The rows are grouped in 4 different ways at once. Each group adds its own fixed numbers to the row, and there is some noise. The rows also spread widely along 9 directions, which tell nothing about the answers.
In the rows, 128 means zero.
Some rows, each with its group in each grouping after it:
[142  95 166 127 140 138  96  58 140 135 121 155 112 190 104 152 135 147
 130 153 142 164 167 165  86 175 121 135 112 129 112 119 113 185 148] -> H U (0) V
[129 170  86  93 142 145 118 160 112 147 128 115 115  89  95 109 103 110
 136 161 143 106 116 110 175  77 119 116 141 111 118 155 122 114 118] -> D R (3) Y
[145 193  82  97 164 155  78  96  88 143 148 183 129  65 118 130 132  76
 112 163 112  74 125  70 204  52 112 177 113 117  68 179 148 125  87] -> H P (2) B
[ 96 163 127 101 154 109 153 206 113  99 155 122 125  49 114 137 105 119
 147 149 183  98 140 100 112 100 161  41 150 116 125 107 103 104 143] -> D U (3) V
[128 127 162 136 134 131  99 111 115 181 144 120  84 116 128 147 115 114
 102 135 138 158 122 164 132  76 107 144 127 108 111 102 115 151 161] -> S C (4) B
[127 155 119  86 168 111 121 123  92 133 136 159 103 141  96 161 138 130
 124 162 171 137 134 141 138 148 127  86  87 108  86 114 104 161 123] -> S G (0) Y
[162 121 101  85 138 171 103  91 137 159 103  74 121 216  69 112 117 142
 158 151 145 128 151 173 138 104 144 135 163 112 137 161 104 166 103] -> H Z (4) Y
[138 110 140 130 141 128 124 126 143 134 133 148  97 141 132 167 119 126
 148 178 134 118 149 145 118 160 100 157 158 129 109 109 136 153 163] -> S Z (1) B
[113 181 119 127 175  81 133 180 110 122 159 166 133  20 147 138 129 106
  92 117 135 135 107  86 144 146  71 101 148 128 140 153 133  72 125] -> D P (5) Y
[141  95 147 167 121 159 136 116 135 123 121 157 108 170 106 168 142 164
 128 182 129 173 168 161 118 192 120 129 111 130  91  72 132 162 166] -> S R (5) V
[132 103 154 212 129 136 139 122 105 152 146 176 133  84 125 127 131 144
  33 162  65 226 155 155 140 169  99 171  86 162 107 123 170 103 125] -> H G (2) Y
[157 140 139 111 173 149 110 110 129 148 126 117 110 187 106 157 140 130
 128 120 184 122 138 147 144  95 149 109 158 102 114 102 118 150 134] -> H C (1) B
[135 141 141 215 100 184 135 164 103 108 137 117 158  54 113 139 135 147
  61 142  94 133 162  87 140  55 184 129 152 159 106 126 160  74  96] -> D G (1) V
[155  95 123 112 135 139 124 110 165 109 105 119 128 200 113 158 131 163
 178 184 146 110 170 156 101 189 125 137 169 128 130 140 109 166 140] -> D Z (3) Y
[142  95 167 165 114 149 101  69 132 127 133 160 112 157 123 179 130 156
 136 190 109 149 174 159  93 163 111 159 105 138  76 103 123 185 156] -> S P (5) B
[117 205  86 107 169 101 132 140  69 131 145 153 156  41  84 113 121  91
  66 110 108 161 111 107 177 100 107 105  82 147 124 185 125  85  81] -> S P (0) B
[122 115 155 182 125 154 171 165 114 117 144 119 131 128  90 144 125 173
 101 153 119 202 169 161 112 151 155  77  96 138 102  70 122 129 150] -> S P (5) V
[112 130 153 118 156  70 115 103 151 112 128 145 133 115 132 165 147 126
 114 100 152 156 143 138  72 191  90  94 145 140 173 153 101 139 147] -> S P (3) V
[113 188 109  99 161 111 115 137  90 154 148 106 148  60  91 116 109  94
  87  95 136 125 120 113 154  50 134 102 132 135 154 183 117  91  79] -> H Z (2) B
[127 149 138 143 156 107 114 110 104 163 134 122 130  87 103 114 117 104
  61  96 113 179 127 140 129 102  98 131 140 145 164 165 136  99 116] -> S U (1) B
[132 155 100 160 138 128 109 136 147 110 125 116 172  63 142 132 147 111
  89  96 118 105 137  77 122 107 117 152 233 158 183 200 129  78  88] -> S C (2) Y
[155 121  81 125  94 188 108 110 156 131 112  88 153 143  87  94 101 128
 171 181  90 106 161 122 126 110 116 182 192 149 134 202 121 141 101] -> S P (5) Y
[ 97 161 144 121 146  73 118 112  70 103 143 191 134  65 107 162 152 146
  94 158 140 152 155 115 112 169 121  64  49 144  84 131  99 126 125] -> D R (1) Y
[139 105 142  96 158 104 124 113 150 135 115  91 119 188 107 123 126 146
 145 127 174 154 152 178  91 175 107  89 180 111 175 137  97 152 149] -> D U (4) Y
[135 113 140 129 133 100  65  40 143 119 122 201 118 123 152 191 155 111
 128 166 119 109 151 122  93 174  75 194 119 149 103 167 114 174 140] -> S C (3) B
[133 145 105  90 171 112 121 148 134 141 146 164 101  96 148 144 114  76
 139 160 156 104 114 120 162 140  68 166 179 115 124 140 153 125 145] -> H G (4) B
[133 147  95  71 151 135 116 117 101 124 140 175 105 118  92 130 127 101
 159 205 145 101 154 113 152 138 130 119  90 109  68 122 115 164 137] -> S U (2) V
[111  94 139  96 136 103 135 140 165 120 141 137 113 145 133 138 114 128
 180 181 160 133 160 153  84 205 101 116 163 126 133 128 101 163 171] -> H C (2) Y
[ 90 166 112 119 111 106 108 121  77 104 142 117 167  47  89 134 132 133
 103 135 132 123 158 106  96  84 173  67 105 159 113 175  73 115  83] -> S C (4) Y
[131 118 118 112 114 156 100  94 102 131 132 150 104 143 102 140 126 142
 154 214 113 126 168 146 125 132 134 139  86 119  52 123 102 185 138] -> S P (4) Y
[113 125 157 119 142  78  95  80 142  91 125 160 141 130 145 187 165 150
 134 134 169 109 167 120  66 196 106  86 157 136 148 148  91 154 137] -> D R (2) Y

New rows, each followed by its group in each grouping:
[ 92 119 146 117 101  87 118 135 150 129 144 112 129  71 124 135 102 103
 136 136 137 128 145 121  58 136 107 115 173 159 174 173 107 128 143] -> S G (1) V
[153 160 120 139 139 190  92 115 108 190 133 106 109 109  90 100 113 109
  76 118 105 158 115 123 185  14 137 156 116 110 113 146 144 115 104] -> H P (3) V
[114 163 112  83 170  93 147 168 129 138 134  81 130 121  96 110 117 121
 128  94 173 148 127 139 112 128 119  50 174 116 179 154  96 110 124] -> S P (1) Y
[146 124 151 152 163 162 125 144 129 143 139 128 100 154 131 166 137 154
 116 150 157 129 150 142 137 120 146 121 164 105 103  80 134 138 138] -> H Z (2) Y
[113 136 169 130 156  80 119  99 122  91 132 150 154 127 126 187 154 151
 110 109 169 141 153 137  80 167 135  71 122 144 138 130  88 139 130] -> D C (0) B
[157 121 152 144 150 173 118 113 134 131 122  96 127 174 106 148 130 150
 129 140 158 117 166 147 124  88 166 111 179 108 127 100 125 150 131] -> D U (2) B
[ 85 164 150  90 136  75 112 141 100 139 157 122 111  58 105 148 118 101
 116 114 173 125 127 114  86  90 132  57 119 127 140 136  90 128 134] -> S G (1) V
[150 132  93  95 121 206 149 181 130 143 129  79 106 163  79  91  79 137
 198 214 134 104 144 142 168  82 158 124 151  94  78 116 118 155 141] -> D P (0) Y
[116 154 110 106 142  88 109 111 111 147 145 169 127  58 115 125 130  76
  86 137 111 145 122 108 137 142  74 149 108 143 142 181 134 115 120] -> S G (2) V
[104 153 152 118 145  92 138 142 101 101 144 125 142  90  98 161 140 144
 111 121 159 132 157 123  94 131 164  42 102 132 135 121  90 121 123] -> D Z (2) V
[114  87 143 100  84 163 115 123 180 147 126  79 104 165 103 118  58 122
 215 192 148 108 153 171  89 115 112 158 197 131 138 142 105 182 168] -> H R (0) B
[111 157  91 125 142 121 153 199 135 103 140 137 135  64 128 141 116 117
 150 159 155 102 134  95 135 150 102 107 201 138 137 136 127  97 132] -> S R (5) Y
[135 186  72 110 147 148 101 134 104 126 144 157 158  42 116 116 123  75
 112 146 116  74 124  65 185  58 126 167 157 147 112 195 140  95  81] -> H C (2) B
[146 129 147 161 139 158  97 106  96 190 143 143  95  96 116 104 114 124
  64 161  85 181 129 142 160  85  99 169  97 112 100 123 151 123 135] -> D U (2) Y
[136 115 156 125 161 124 141 158 163 126 130 104 108 166 137 148 122 152
 150 132 170 143 137 154 105 168 105  93 191 103 150 104 115 143 166] -> D P (0) Y
[102 119 152 107 137  99 121 114 120 128 138 171  89 125 117 181 115 133
 155 197 164 137 152 164 103 170 105 101  82 120  81  86 101 181 177] -> S R (3) B
[179 151 106 149 147 182 100  79 113 155 109  95 157 155  72 103 125 128
  85 113 105 147 143 135 169  67 131 160 152 136 149 178 144 109  77] -> D U (5) B
[134 137  96 138 107 194 134 160 123 120 130  70 153 117  86  94 103 148
 143 162 116 117 166 124 140  60 179 120 181 136 112 153 120 117  93] -> H P (4) Y
[140 102 175 151 136 159 106 123 122 185 146 149  62 146 129 152 105 145
 119 181 121 168 130 170 134 121 104 164 106 102  72  75 136 165 166] -> H Z (0) Y
[108 104 169 181  99 125 131 134 132 121 136 110 149  85 120 143 104 152
 102 150 109 165 162 151  81 116 142 122 129 162 135 133 110 119 144] -> D C (3) B
[121 170 126  76 144  92  81 111 112 157 147 137 109  67 123 135 108  70
 130 135 150  86 109  98 131  71  87 136 149 119 137 183 120 129 124] -> D G (1) B
[122 151 136 110 201  84 137 166 148  89 139 186 112 108 169 202 152 111
 150 132 209  83 130  98 127 186  91  94 209 115 132  95 139 116 162] -> H R (1) B
[132 184 103 158 160 142 143 168  68 108 153 171 153  29 106 133 125 118
  79 159 112 125 140  81 181  89 137 117 108 143  83 128 153  71  95] -> D U (5) B
[153  70 166 197 105 188 100  97 160 129 125 163 108 164 153 164 133 164
 130 195 101 146 168 147 109 158 117 208 157 140  76 103 142 165 159] -> H C (0) Y
[136  87 157 157 111 159 147 125 128 141 137 147 104 153 107 130  94 151
 141 218  89 181 161 184 132 166 108 159  75 130  68  93 136 171 177] -> D P (0) B
[167 110 135 152 178 154 110 124 172 154 115 123 105 166 144 137 132 130
 111 120 149 144 131 142 137 142  88 169 228 111 163 129 157 121 140] -> H U (3) Y
[131 153  93  73 150 124 139 121 108 100 119 137 146 166  60 141 144 136
 153 159 164 134 157 138 130 161 165  70  84 131 101 131  81 158 115] -> S C (0) V
[142 149  86  51 165 145 100 111 127 105 128 143 125 157  98 135 132 116
 200 186 185  48 164 100 130 123 150 105 173 103  96 151 101 168 110] -> H U (2) Y
[143 142  89 153 144 170 159 165 120  91 126 142 163 108 100 142 124 134
 117 179 127 118 164 117 164 124 160 140 156 156 102 136 158 102  94] -> H G (3) B
[125 152 115 142 138 136  97 117  89 135 142 177 111  53 120 140 125 119
  98 181 109 126 141 101 139 102 119 149 107 134  76 141 132 122 116] -> S U (3) Y
[167 122 157 141 151 182  80  86 136 163 117 119  81 200 122 187 143 141
 133 149 171 110 143 155 139  65 155 146 150  88  84  76 117 186 147] -> S C (3) B
[142 120 127 148 121 135  81  70 135  76 119 193 151  98 134 171 157 134
 133 183 114  83 178  79  96 159 128 163 134 157  97 169 124 148 118] -> D U (3) V
[125 119 125 123 119 131 149 126 140 123 104  82 154 162  60 113 118 155
 122 129 140 180 161 169 109 150 145  76 119 146 170 148 102 127 125] -> D R (3) V
[143  76 150 137 112 141 129 108 170 142 128 131 116 163 120 115 114 132
 149 183  96 168 163 166 106 192  86 166 129 129 136 135 134 162 179] -> D P (2) V
[105 155 169 130 150  90  98  96  92 113 147 159 125  92 119 202 169 136
  86 113 175 123 158 111  82 119 160  53  96 128 108 108  91 149 119] -> S G (2) V
[132 115 116 136 121 133 128 150 148 125 134 139 129  94 136 128 111 121
 143 185 101 111 147 117 123 156  93 169 172 140 133 159 140 121 141] -> D Z (2) Y
[180 121 126 196 129 214  86  98 158 151 106 140 112 151 144 162 135 123
 101 148 105 108 133 116 176  85 100 240 214 128 111 127 178 134 129] -> S R (0) B
[148 128 146 154 144 153  95 138 155 114 139 168 103 101 182 172 136 131
 143 165 138  79 135  86 128 128  96 170 201 110  94 119 141 139 154] -> D P (0) Y
[ 81 138 123 120  90 149 175 197 116 135 141  33 145  93  55  92  60 135
 154 158 147 149 159 168 108  66 183  51 150 142 148 124  92 119 132] -> S R (2) B
[161 142 137 117 164 119  58  61 140 137 118 201  99 128 158 182 175 103
 110 132 147  93 124  85 143 144  66 176 153 111 115 143 145 147 146] -> D R (1) V
[154 116 137 146 115 159  70  88 142 159 127 141  92 130 145 155 129 115
 130 171 119  94 141 112 118  98 102 198 186 121 105 147 140 159 134] -> S G (1) Y
[118 137 152 123 135 147 139 160 100 156 138  73 110 133  74 104  90 155
 119 138 153 172 142 170 118  76 166  59 117 107 121 101  96 131 134] -> D U (0) Y
[131 145  78 111 136 126 127 107 107  84 119 180 164 102  93 147 139 119
 138 194 113 108 166 113 141 165 133 148  97 165  88 175 116 136 103] -> S C (3) B
[124 123 167 143  96 168  74 111 125 141 153 156  88  73 148 157 109 118
 147 188 109  91 141  96 113  65 122 165 118 115  60 115 122 164 161] -> D P (0) V
[132 154 116 153 142 120  90  67  77 143 131 202 131  72 114 152 152 109
  51 151  85 164 133 124 170 131  80 179  65 153  86 155 144 125 110] -> S R (4) B
[137 151 100 139 134 115  97  93 136 125 115 124 167 100 109 137 142 113
  94 106 119 129 140 106 107 136  95 148 188 166 181 218 122 104  75] -> S G (5) Y
[169 120  96 115 157 156 133 105 152 127 104 113 140 201  94 144 137 130
 142 151 133 123 156 158 146 165 122 159 175 129 147 149 136 151 119] -> S Z (2) B
[123 151  99  53 171  77 121 105 138 121 134 157 130 129 115 138 126  87
 165 153 153 107 136 131 125 187  71 120 140 123 144 175 107 158 140] -> S P (2) B
[149 140 108 123 157 133  94 128 116 114 139 219  99  84 172 168 156 108
 133 202 127  81 130  83 170 155  82 185 137 110  56 120 144 138 151] -> D C (4) Y
[125 153  89  69 136 148 122 132  92 117 138 151 124 128  75 133 108 133
 177 213 142  95 155 123 146 124 157 109  85 126  55 141  98 163 104] -> H Z (0) Y
[164 154 129 159 139 165  73  89 115 163 126 146 110 108 117 159 148 116
  81 119 110 122 121  98 154  74 110 179 143 126 113 141 144 123 104] -> S Z (5) V
[107 156 188 122 159  82 104 122  83 171 160 137  83 100 121 170 130 139
  84 118 177 170 119 151 103 108 111  55  80  96 112  88  97 139 147] -> D G (5) Y
[193 129 110 122 186 170  87  97 155 163 109 151  97 199 137 143 159 115
 122 131 151 116 121 123 176 125  92 194 200  95 121 133 156 142 132] -> H C (1) Y
[119 108 163 183  92 154 100 101 115 146 134 125 122 105 114 150 117 152
  93 165  98 161 157 144  93 105 136 151 125 152 100 134 119 147 121] -> S G (0) Y
[145 129 136 119 159 119  84  54 121 131 112 176 115 176 120 181 174 145
 113 148 152 131 157 139 122 181 104 126 115 118 104 126 111 176 128] -> S R (2) Y
[ 96 110 161 153 112 129 154 178 168 129 145  53 143  96 120 116  71 139
 138 118 139 159 151 163  71 100 138  95 210 151 190 142 112 107 145] -> H P (3) B
[140 145 114 109 172  84 120 116 127 122 136 193 131  93 141 148 144  93
 113 149 128 130 123 112 148 185  60 158 129 137 128 163 141 116 143] -> D C (1) B
[124 129 135 102 152 106 105 110 156 147 135 110 127 129 129 119 118 114
 133 113 145 138 136 138  99 142  89 120 186 123 177 177 109 135 130] -> H P (2) Y
[129 127  79 121 111 112  96  81 137  95 122 177 171  81 122 131 140 101
 132 186  85  95 167  90 111 187  83 194 157 180 135 234 131 134  90] -> S G (2) Y
[ 84 173 138 133 123  89 102 127  80 130 151 163 133   9 111 145 132 108
  73 123 122 141 131  87 112  93 120  91  87 156 115 154 111 100 116] -> S R (1) V
[138  82 146 173 105 155 109  97 142 146 124 165 102 140 135 147 128 143
 120 203  93 161 164 151 124 177  85 189 131 137  93 115 145 165 162] -> S R (2) Y
[143 128 157 227 140 158 131 162 123 119 149 167 131  51 172 176 138 136
  62 149  89 125 143  99 154 112 119 182 172 146 105  98 181  83 136] -> D Z (2) B
[121 140 104  89 120 127 124  91  91 105 111  95 159 168  47 136 138 159
 139 159 157 135 185 159  98 130 184  59 103 143 117 163  71 164  82] -> S G (4) Y
[129  87 165 197  97 122 122 100 168 143 118  99 147 116 121 129 127 131
  70 103  87 196 155 149  69 155  96 169 188 179 204 177 144 111 133] -> S G (1) V
[143 162 101 127 182 110 134 152 130 150 139 153 134  82 117 123 131  91
  80  95 122 159 101 110 168 146  66 153 157 138 172 166 157  72 113] -> H Z (5) V
[111 177  76 100 144 100 131 147 107 128 125 134 154  63  89 104 114 102
 101 125 122 145 116 108 150 136  93 118 137 154 158 201 115  90  92] -> S R (0) Y
[152 162  69  60 166 117  88 121 136 158 129 167  95 106 130 122 124  61
 151 169 140  73 102  89 170 131  51 189 184 111 127 193 147 135 125] -> S G (1) Y
[ 93 130 165 131 119  78  91 132 141 115 161 154 119  28 176 166 119 107
 134 151 145  86 141  86  65 133  90 126 186 138 144 161 113 126 146] -> D G (2) Y
[148 102 137 209 139 141 149 124 156 116 123 137 169 128 124 144 131 140
  72 126  95 191 160 151 120 186  93 178 184 179 173 153 170  94 114] -> H G (5) B
[180 127  99 161 134 212 124 137 125 162 117 144 108 146  98 122 124 121
 100 177  80 147 128 131 201 107 116 214 129 124  87 119 172 127 127] -> S Z (0) V
[151 127 113 125 115 126  71  48 106 146 118 177 135 111 105 118 137 112
 100 179  74 136 149 115 133 142  79 199  94 156 105 209 138 144 101] -> D G (1) Y
[161 120 127 149 151 139  99  93 131 159 119 146 120 134 116 110 124 124
  85 139  96 172 128 141 146 148  73 184 144 130 142 165 147 121 124] -> D U (0) Y
[145 155  81 110 139 158 101 132 124 162 120 141 102 101 111 119 113  98
 127 169 120 115 114 112 180  99  87 175 148 119 110 158 140 125 122] -> S R (3) Y
[166 122 114 139 163 162 122 108 145 149  97 120 108 209  99 149 150 156
 116 139 151 159 144 166 154 153 117 133 158 110 131 111 132 151 131] -> S R (3) Y
[175 151 121 153 172 145  67  75 118 150 119 217 100 118 157 177 174 118
  83 147 120 117 115  89 186 146  50 202 135 111  88 134 165 128 128] -> D R (5) Y
[142 118 126 107 134 137  84  70 150 162 107 114 119 174  99 126 121 134
 134 134 138 148 141 158 115 130  96 148 154 130 157 175 113 156 121] -> H R (3) Y
[128  90 160 101 113 148  92  73 142 177 119 108  88 204  86 128 100 148
 160 172 143 168 150 196  98 138 110 134 114 114 114 126  93 200 158] -> H R (0) Y
[162 104 182 182 127 177  80 100 149 153 133 126  89 152 158 172 134 162
 128 151 130 122 148 128 110 100 113 160 179 101 101  94 134 158 158] -> D P (5) Y
[ 88 161 144 114 155  91 137 131  79  97 143 160 141  91  90 178 131 150
 118 152 178 142 162 139 110 137 167  32  65 139  89 101  91 137 120] -> H R (3) B
[144 156 106  57 170  97 109 116 116 167 137 157  92 121 110 124 109  71
 143 164 148 113 108 131 165 132  61 149 119 103 122 160 136 144 145] -> D G (1) B
[125  94 186 143 120 164 103 136 142 173 150 135  44 141 154 171  96 131
 156 194 161 125 137 170 127  91 106 153 157  89  68  40 136 180 205] -> H R (4) B
[120 153 127  64 152  74  98  93 134 157 129 112 130 112 102 127 101  89
 133 105 143 126 108 143 111 129  70 130 143 134 186 207  95 135 123] -> D Z (0) B
[108 103 177 150 113 120 132 143 169 125 135  83 128 120 138 153 104 141
 146 129 158 126 158 151  71 131 117 103 211 136 179 122 112 134 167] -> D R (2) B
[123 118 154 221 126 137 145 129 109 127 129 137 157  90 110 151 137 158
  36 126  85 213 156 159 121 135 142 137 101 172 127 119 138  94 118] -> S C (3) B
[138 125 110 178 111 185 144 148 112 132 133 110 158  83  86  82  89 125
  97 171  74 159 163 130 151  83 148 169 153 169 119 159 164  89 104] -> H U (1) B
[105 134 156 221 128 126 128 132  98  94 156 185 167  18 152 153 147 155
  43 140  75 174 169  96 110 144 133 128 114 175 100 139 146  83 105] -> H P (2) Y
[130 125 147 186 130 137 126 126 123 149 132 105 149 107 101 127 119 156
  67 108  98 195 145 151 111 129 119 133 148 162 161 156 133  93  99] -> H Z (5) Y
[113 112 182 106 136 105  92 121 152 128 152 153  79 117 156 190 125 123
 172 161 177  84 148 117  66 135 118 114 162 112 108  98 104 173 176] -> H Z (1) V
[110 104 119 116 100 128 137 121 156 130 129  87 156 122  84  92  73 125
 161 168 101 157 162 168  92 140 115 139 148 167 161 195 111 139 128] -> H P (3) B
[148 130 138 164 141 112  83  47 128 115 120 182 155 122 133 183 170 129
  85 123 111 141 153 120 105 170  90 174 134 163 130 171 124 137 110] -> S C (5) B
[104 168 115 147 148  93 116 136 107 103 134 174 152  40 132 158 145 122
  77 117 123 141 130  92 125 155  95 117 142 163 136 167 124  89 103] -> S R (0) Y
[129 131 151 139 138 133 117 125 129  95 133 136 125 138 118 200 150 156
 146 144 170 104 167 117  84 145 158  84 150 131 110  92 100 153 135] -> S Z (5) V
[161 131 138 138 187 129 140 148 149 145 113 104 113 183 120 152 145 147
  93 102 175 163 128 162 139 148 113 103 183  99 170 109 138 117 134] -> D G (3) Y
[135 156  91 104 139 134  84  88  96 133 123 196 108  95 111 155 139 114
 127 198 120 105 138 102 162 131  97 160  87 129  64 155 123 153 117] -> S R (3) Y
[138 179 128 125 185 118 137 137  83 130 138 125 143 107  85 136 134 132
  82 102 158 155 131 129 154  99 139  64 115 121 136 124 122  97 102] -> D U (5) B
[113 132 169 160 127 138 134 163  97 159 155 101  93 105 106 159 106 162
 109 148 145 165 142 158 103  93 150  80 116 117  99  72 102 132 145] -> S Z (5) Y
[123 126  72  81 105 104 101 100 144  88 119 158 166  81 107 121 111 110
 185 208  94  75 160  94 102 184  88 177 145 176 136 247 107 134 102] -> D Z (3) Y
[158 141  94 107 159 142 111  97 134 110 113 182 131 144 116 148 162 113
 131 165 135 104 148 100 169 171  97 153 134 124 111 147 141 142 129] -> D R (2) V
[153 141  82 106 128 156 117 109 152 108 111 104 156 157  91 141 122 112
 169 155 146  77 157 115 129 124 127 153 212 147 150 188 126 140  94] -> S G (5) B
[133 110 153 204 128 128 144 174 163 123 137 127 144  69 164 137 120 122
  82 121 104 155 132 118 120 137  89 170 215 159 172 138 166  71 155] -> D C (1) B
[147 127  93 144 122 174 140 111 112 151 113 118 146 145  66 102 113 123
 100 173  87 174 153 161 176 121 123 163 110 147 120 153 146 129 109] -> S R (2) B
[145 142 133  96 166 132  90 108 148 161 131 107  93 158 134 145 134 116
 143 116 169 105 128 130 122 104 102 122 194  88 148 137 109 161 139] -> S P (2) Y
[128 150  96  85 119 162 137 153 114 146 130 104 122 123  70  98 102 113
 156 179 138 121 142 128 167  89 143 102 113 111 110 130 115 135 133] -> D R (2) V
[156 161 112 107 185 138 116 103 106 135 126 164 114 159 106 159 145 119
 112 140 145 138 131 138 175 138 108 129 103 107  88 120 129 153 123] -> S P (0) B
